The first 4 rows are patterns. Each new row is the sum of 2 different patterns, raised or lowered, with some noise. Before adding, each is slid sideways (what falls off one end comes back at the other) and multiplied by a number that may be negative. Names go in the order of the patterns.
In the rows, zero is written as 128.
Some rows, each with the names of its patterns after it:
[109 119 140 108 131 129 110 133 142  98 113 136 143 154 115 102 131 128
 126 108 120 133 129 127 132 102  92 131 120 110 143 128 121 123 114 154
 117 154 133 139 152 137 100 125] => J
[ 94 155 124 142 114 118 145 109 103 125  98 154 137 157 114 100  79 121
 138 104 127  91 146 114 105 186 133 128 137 103 124 131 142 119 158 126
 130 123 144 132  87  93 111 143] => P
[160 136 146 129 124 122 123 156 147 140 131 142  92 130 101 163 116 137
 130 131 138 147 152 125 152 173 106 124 112 137 117 124 187 115 102 128
 136 175 144 134 115 163 109 128] => L
[112 137 135 133 105 136 126 123 149 163 122 143 158 141 160 139 125 124
 137 133 148 122 116 133 172  89  85 118 146 126 146 114  83 135 124  96
 133 120 116 104 102 106 126 132] => U

New rows, each followed by the names of its patterns:
[100 160 185 124 141 155 158 163 131 126 125 132 156 177 123 130 153 151
 104 103 129 157 102 153  95  92 128 102  96 159 122 137 121 101 130 125
 133 133 132 125 164 127 130 116] => J U
[143 101 103  96 111 133 115  95 105 125  98 117 118 100  76 115 133 125
 137 108 130  95 107 129 118 144 109 136 150 126 110  98  94  90 135 116
 150 119  93 136 127 113  92 128] => J P
[ 99 113 154 110 152 108 136  99 129 119 111 129 139 120 120 115 150 153
 145 118 129 132  86 146 139 114 123 124  82  82 123 116 139 142  90  79
 115 121  97 133 121  95  91  94] => L U
[129 121 109 136 130 160  97 132 121 136 129 113 109 106 126 128 114 138
 132 149 110 134 137  86 146 124 134 102  89 104 105 130 119 140 140 108
 112 124 122 127 141 126  97 134] => J L
[119  96 129 156 100 100 108 124 164 142 127 115 140 118 137 145 106 167
 154 132 113 124 135 151 166 127 140 122 125 115 161 132 151 143 129 134
 152 142 123 139 172 104 127 123] => L U
[111 121 131 103 132 127  95  81 105 115 108 106  91 109 128 123 106 113
 100 117 139 130  83 147 157 115 100 123 104 135 135 116 108 135 106 108
 120 149 138 140 121 109 134 106] => J U
[137 137  98 157 147 131 103 154 128  70 138 134 130 136 106 118 132 131
 117 164 136  80 163 158 146 129 144 127 126 160 121 140 149 161 142 168
 130 169 149 134 131 142 115 117] => L U
[108 116 138 105 125 189  93  92 131 147 185 129 115 121 156 109 114 147
 139 141 126 128 102  95 152 138 122 139 137  91 123  93 173 106 153 132
 139 153 149 127 122 133 158 116] => J L
[118 163 108 110  99 132 136 104 170 151 153 129 116 111 100 139 145 155
 115 123 133  94 177 114 156 144  84 130  84 130 171 133 118  82 129  95
 139 100 148 114 101 158 148 143] => P L
[157 155 132 137 158 155 174 182 155 185 165 170 165 162 172 136 151 149
 174 179 153 146 132 169 159 157 157 161 164 162 179 177 170 148 196 169
 159 159 180 152 149 175 175 171] => J P
[122 146 102  92 115 132 109 152 131 143 106 113 138 115 106 145 106 163
 121 160 116 112  96 119 126  98 133  91 118 132 119 179 129 137 139  78
 133 148 141 123 127 119 128 132] => P L
[126  94  96 106  42  65  73 110  55  86  64  86 103 112 103  86  97 136
  83  85  40 128 116  95 127  80  52 100 135 129 107 122  75 128  85 109
 142 114 108  88 100  79  81 113] => L U
[170 189 165 131 176 174 154 124 136 163  86 134 184 124 142 142 144 163
 160 121 131 163 129 132 161 178 176 157 125 160 117 164 141 160 149 137
 129 161 124 189 113 136 121 151] => P L
[104 130  94  62 121 127 118  75  83  69  95 105  56 109 129  82 117 101
  94 127 105 105 101  85  84 132 111 121  90  96  94 138  95 103 103 115
  97  83 106  89  70 143 140 112] => J L
[107 107 150 116 134 116  89  83 110 123 108  96  99 108 104  93 134 109
 127 119 110 119 108 131 104 128 123 111 104 136 123  86  85  87 128 108
 128 113 123 115 111 120 101  99] => J P
[ 91  57 100  95 101 113 128 105 117  94 134 112 133 108 124 124 138  91
 130  87  88 103  93 123 103  94 100 136  76  87 152 132 138 108  76 114
 115 118  88 124 120 114 111 125] => J P
[119 106 107 120 104 108 138  69 103  94 150 115 139 122  87  90 104  69
 104 117  83  96  95  78 112 127  72 103 125 128 121 106  83 112 126 135
  89 116 141 122 138 123  81  74] => J U
[137 142 121 137  98 147 151 109 153 105 147 139 112 169 164 149 137 105
 112 146 168 127 161 135 151 138 143 138 103 104 142 175 108 166 147 136
 125 133 154 134  98 142  89 153] => J P
[ 89  58  78  91  68  46  82  29  74  85  92  61  78 103 121 110  68  77
  91 125  77  80  92  53 111 148  82 116  88  70  65 106 131 149 109  77
 101  99 109  65  92 124  25  82] => P U
[112 103 135 112 112 170 139 117 144 135 102 119 119 121 133 116 163 110
 114 123 101 131 121 134  89 165 107 132 135 123 145 107 101 116  99 155
 140 147 117 109  65 118 108 133] => P L
[121 121 129 148 130 139 126 112 138 124 101 110 145 130 139 122  97 107
 129 113  93 112 106 118 125 129 103 100 112 125 120 129  99 142 148 121
 129 118 130 135 161 134 132 127] => J U
[159 127  97 105 115 116 122 144 137 168 116 145 141  90 162 169 131 117
  96 103 115 137 110 140 128 102 106  82 133 121 112 123  77  99 116 127
 108 158 109 159 107 138  85 156] => L U
[142 106 142 130 112 156 153 139 131 107 112 141 154 122 150 127 143 134
 137 133 106 107 136 160 106 150 137 129 124 127 144 127  97 135  95 142
 132 135 117 124 102 138 144 108] => J P
[ 97  89 104 112  75  99 101 103  80  99  88  68  92  78  96  88 112  96
 128  49  96  97 107 114  79  69  80  99  76  47 110 105 110  90 108  80
  25 107 109  84 102  62  80  88] => J L
[147 135 128 104  90 151 114 142 116 143 133 107 138 130 144 129 126 145
  90 102 109 141 104 160 129 135  66 144 104  97 112  89  95 106 134  93
  79 129 135 150 114 100 163 105] => L U
[100 106 120 120 141 164 124 134 125 113 121 126 140 159  95 143 117 125
 133 107 114 151 131 147 145 105 135 122 148 115  89 100 166 135 128 101
  66 140 144 100 128 120 132 112] => J U
[133 109 148 140 134 125 149  84 101 134 130 104 149 171 158 141 108 188
 101 163 126 155 166 129 123 150 119 153 121 106 111 147 140 180 151  95
 140 144 180 146 133 129  88 129] => J P
[127 120 126 135 122 107 108 124 106 118 166 120 138 132 118 124  94 134
 149 101 128  71 109 109 111  96 157 125 123 126 104 138 121 124 141 102
  99 141 133 106 133  99 147 123] => J L
[148 111 143 143 100 139 151 128 158  88 118  81 131 142 155 123 129 149
 135 158  99 147 142  72 128 120 109 163 135 117 100 119 103 143 124 126
 108 130 165 154 135 111 150 113] => J P
[115 130 136 127 165 153 164 152 161 148  92 158 166 165 164 103 139 155
 148 118 172 149 127 118 137 125 145 144 136 118 150 140 158 141 171 158
 168 117 169 137 135 166 149 126] => J L
[132 164  89 111 121 116 166 133 122 102 139  96 127 153 122 146 131 125
 106 123 146 140 146 148 131 103 144 107 173 120 130 126 131 136 153 144
 115 148 187  83  96 107 142 116] => L U
[170 184 200 164 190 144 191 203 124 169 175 175 193 171 169 162 177 166
 196 167 182 168 159 200 202 191 169 181 157 160 155 176 163 153 204 193
 186 202 144 177 148 184 202 206] => J P
[134 100 123 114 151  75  84 103 101  86 120 111  54 137 108  93 108 102
 112  82  73  93  90 132 107 139 111 101  63 114 116  92 127 120 120 117
 122 161 142 122 116  95 119 117] => P U
[ 85  93  99  81 122  80  99  86  98 124  80  62  88  93  53  80  79  86
 105  95  83  83  71 115 115  94  50 138 113 106  58 116  66 109 138  90
 103 137 105 101 119 142 105 111] => L U
[148 155 204 173 119 171 160 185 146 159 155  70 138 139 145 155 129 139
 160 106  65 129 153 138 136 116 133 172 146  91 173  99 130  96 124 121
 117 159 143 144 172 113 103 115] => P U
[131 152 101  99 162  91  89 103 120  96  91 149  87  92 118 108 168 136
 128  84 155  99 113 167 152 128 126 138 124 140 150 131 122 125 135  99
 115  81 155 143  92  83 110 144] => L U
